There are 4 ways to turn a row about zero (a turn may also mirror it). The second row of each pair is the first, turned, with some noise. The first 36 pairs use one turn. New pairs use 3 turns, one after the other, and a turn may come again.
In the rows, zero is written as 128.
Some pairs, each with its turns in order after it:
[152 205 126  46 131  98  58 127]
[101 128 174   7 128 118 140 165] => pira

[107 141  87 123 210 121 135 158]
[172  69 123 146 157 178 154 133] => zuva

[116 131 129 166 112 150 103  53]
[107  84 160  79 145  87 144 141] => Seza

[127 122 157 146 129 131 130 113]
[119 130 139 133 101 122 127 144] => zug

[152 104 122 132 128 124 178 134]
[120 156  91 100 152 143 126 134] => zuva

[120 128 116 132 166 105 142 156]
[127 172 129 155 131 141 116 142] => Seza

[143 142 165 110  95 103 177 165]
[ 96  83 113  91 134 102  97 154] => zug

[135 141 141 130 133 166 154 114]
[129 139 147  91 110 113 138 118] => zug

[124 144 140 130 123 159 156 158]
[162 146 105 126 153 143 129 143] => pira

[ 67 210 185 133 166  91 158 120]
[115 113 219  94 112 190 165 164] => zuva

[139  72 126 126 113  96 113  92]
[156 181 120 128 140  95 140 104] => zuva

[116 123 113 149 107 113 177 134]
[ 89  97 128  99 135 158 142 133] => zug

[ 68 139  88 120 102 110  68  79]
[ 68 137 152  93 101 167  76  95] => pira

[102 122 121 116 143 141 168  67]
[ 87 155  77 149 103 112 120 130] => pira

[111 124 109 139  87 122 128 135]
[132 137 135 126 117 162 128  95] => pira

[149 128  51  99 103 166 131 119]
[ 86 133 101 102 173 162 172  96] => pira

[145  95 135 108 130 121 127 162]
[120 129 105 129 156 100 133 157] => zug

[127 179  81 134 126  95 166 143]
[170 149 120 156 142 104  87 170] => Seza

[ 79 153 126 141 114 128 132 150]
[148  72 135 128 122 142 144 118] => zug

[129 129 141  59 100 151 129 153]
[162 103  90 118 112 180 119 100] => Seza

[129 115 166 116 128 125  46 117]
[131 128 154 147  86  83 156  75] => zuva

[176 133 168 131 178 126 128 104]
[106 115 136  83 152 124 172  79] => zuva

[149 182 134 174 121 184 128 161]
[125  89 110 155  83 119 162 194] => Seza

[128 122 142 131 130 108 119 137]
[128 141 136 132 114 139 137 112] => zuva

[111 110 124 106 113 111  80 141]
[146 116  94 175 141 113 138 124] => zug

[156 141 126 110 142 132 141  74]
[ 89 155 116 124 128  85 147 134] => pira

[207  46 106 138 163 154  93 113]
[ 33 158  85  88  84  96 130  95] => Seza

[159 190 152  77 126 117 124 148]
[154 142 140  56 125 108 153 177] => pira

[ 93  83 110 152 170 148 179 135]
[193 120  98  80 143 153 120 150] => zuva

[203 115 137 124 174  55 196 124]
[165 242 110 125 104  79 143 105] => Seza

[149 118 108 123 164 160 136 138]
[145 168 138 105 150 122 145 139] => zug

[139 180 120 110 133  80 154 114]
[191 152 150 130 120 103  99 135] => Seza

[143 114 179 137 153 169  59 124]
[ 75 101 157 117  71 143 167 107] => Seza

[160  92  65 134 122 138 153 126]
[ 88 161 122 110 179 150 163 112] => zug

[ 98 169 121 131 147 111 119  82]
[133 115 188 137 156 123 137 144] => zuva

[147 210 119 137 147  47 143 116]
[105 151 170 114  67 140 168 202] => pira

New pairs. What belongs after each?
[109  77 131 117 129 137  80 150]
[105 129 137 117 119 194 153 137] => zug zug Seza

[140  94 132 135 126 126 156 119]
[136 118 120 138 142 156 101 145] => pira Seza zug

[136 101 129 147  49 181 100 137]
[200 120 108 135 118 157 121  62] => pira Seza Seza

[129 115  89 156 108 162 125 109]
[136 146 137 155 162 130 175 122] => Seza zuva pira

[154 115 106 153 150 133 154 126]
[134 102 122 103 102 135  91 112] => Seza zuva zuva

[ 67  93  86 114 102 176 118 122]
[134 102 190 123 171  96  82 132] => zuva zuva zuva

[126 101 151 147 144 117 141 152]
[ 81 148 142 112 134 120 122 133] => pira zuva pira

[128 113 210 163 142 137 106  96]
[ 43 133 126  91 135  88 129 105] => zug pira zuva

[179 146 120 148 122 126 180 165]
[139 144 135 173 142 171 102  82] => Seza Seza zuva

[136 159 189 123 132 142 147 120]
[124  88  97 100 149  91 142 116] => zuva Seza zuva

[138 130  46 128 163 121 131 117]
[153 122 129 162  74 156 161 168] => zuva zug Seza

[108 151 125 124 144 113 142  46]
[161  77 159  85 151 145 142 122] => zuva zug pira

[108 154 186 145 134 147 130 147]
[151 166  87 128 142 119 112 171] => Seza Seza Seza

[ 87 127  97 101 118 113  93 127]
[105 164 133 134 181 134 112 146] => pira zug zuva

[ 93 126 115 172 131 101 148 148]
[120 175 146 147 148 160 132 129] => zug pira zug

[135 130  77  84  88 124 143 128]
[124  91  86 165 136 117 161 125] => pira Seza zuva

[148 112 111 165 144 114 109 155]
[121 114 131 117 139  85 120 161] => zug zug zug

[143 149 149 136  82 128 144 123]
[137 150 116 127 169 110 147 135] => Seza pira Seza

[157 209 139 134 122 149 136 126]
[ 88 100 111 103  86 159  89 128] => zug zuva zug

[128 134 119  46 118 132 210 109]
[104 191 114 200 149 104 146 164] => zug zuva Seza

[134 125 134 104 130 114 133 118]
[132 133 129 161 129 120 136 127] => zug Seza zug

[128 119 111 192 150 122 112 104]
[150  95  92 125 109 143 175 142] => Seza zuva Seza

[136  90 138 135 100 110 147 129]
[172 126 126 140 124 139  96 131] => pira zuva zug

[107 142 108 117 130  87  91 139]
[144 111 164  96  94 129 112 148] => zug zug zug

[110 151 120 112 172 130 114 133]
[146 178 136 127 127 136 142 130] => zug pira Seza

[126 180 141 153 130 100 172 174]
[140 161 111 155 104 111 190 161] => Seza pira Seza

[122 127 202 136  75 162  92 137]
[196 161 162 162 138 155 137  81] => pira pira Seza

[118 143 158 117 136 134  50 153]
[ 72  71 117 121 103 146 140 126] => Seza zug zug

[147 131  95 123 163  97 128 106]
[129  99 125 115 147 127 101 175] => zug pira pira

[155 134 110  93 145  87  82 123]
[120  68 117 171 122 116 131 148] => zug Seza zug

[124 138 123 146 149 175 139  95]
[139  88 154  89 128 124 125 143] => zuva Seza Seza

[ 96 121 117 121 117 134 104 122]
[114 157 116 125 146 126 137 129] => Seza zuva zuva

[123 129  73  79 202 210  73 142]
[ 18 173 109 110 130 200 102 156] => Seza zug zug

[117 107 100 162 210 131 148 168]
[105 101  57 124 143 155 119  64] => zug zuva pira

[122 111 139 119 115  95 111 121]
[108 133 110 134 104 124 106  98] => pira pira zug

[ 91  89 125 116 185 131 148 119]
[119 111  86 161  99 131 172 147] => zuva pira pira

[114 143 107  85 123 115 139 187]
[118 105 106 101 137 141  67 155] => pira Seza Seza

[168 108 147 124 109 118 136 135]
[157 154 136 143 150 119 136 123] => zug zuva pira

[134 210 131 121 123 104 117 129]
[131 166 111 104 184  91 101 129] => pira pira zug

[111 113 156 123 135 116 141  51]
[151 137  60 141 100 152 149 156] => Seza zuva pira

[124 119  46 126 145 161 156 138]
[132  80 171 163 171 141 103 160] => zuva Seza Seza

[115  83 138 125 104 114  67  96]
[123 123 169  97 170  96  82 143] => zug zuva pira

[132  88 137 109 136 196 102 210]
[163 171  81 189 146 196 136 133] => zuva Seza zug

[186 125  79 129 129 113 153 146]
[153 116  64  85 134 145 125 123] => pira zug pira

[135 106 124 122 156 110 153 115]
[146 105 109 140 111 128 106 134] => zuva Seza Seza

[121 136 169 121  81 146  99  87]
[ 93 114 117 139 124  68 112  92] => zuva pira zug

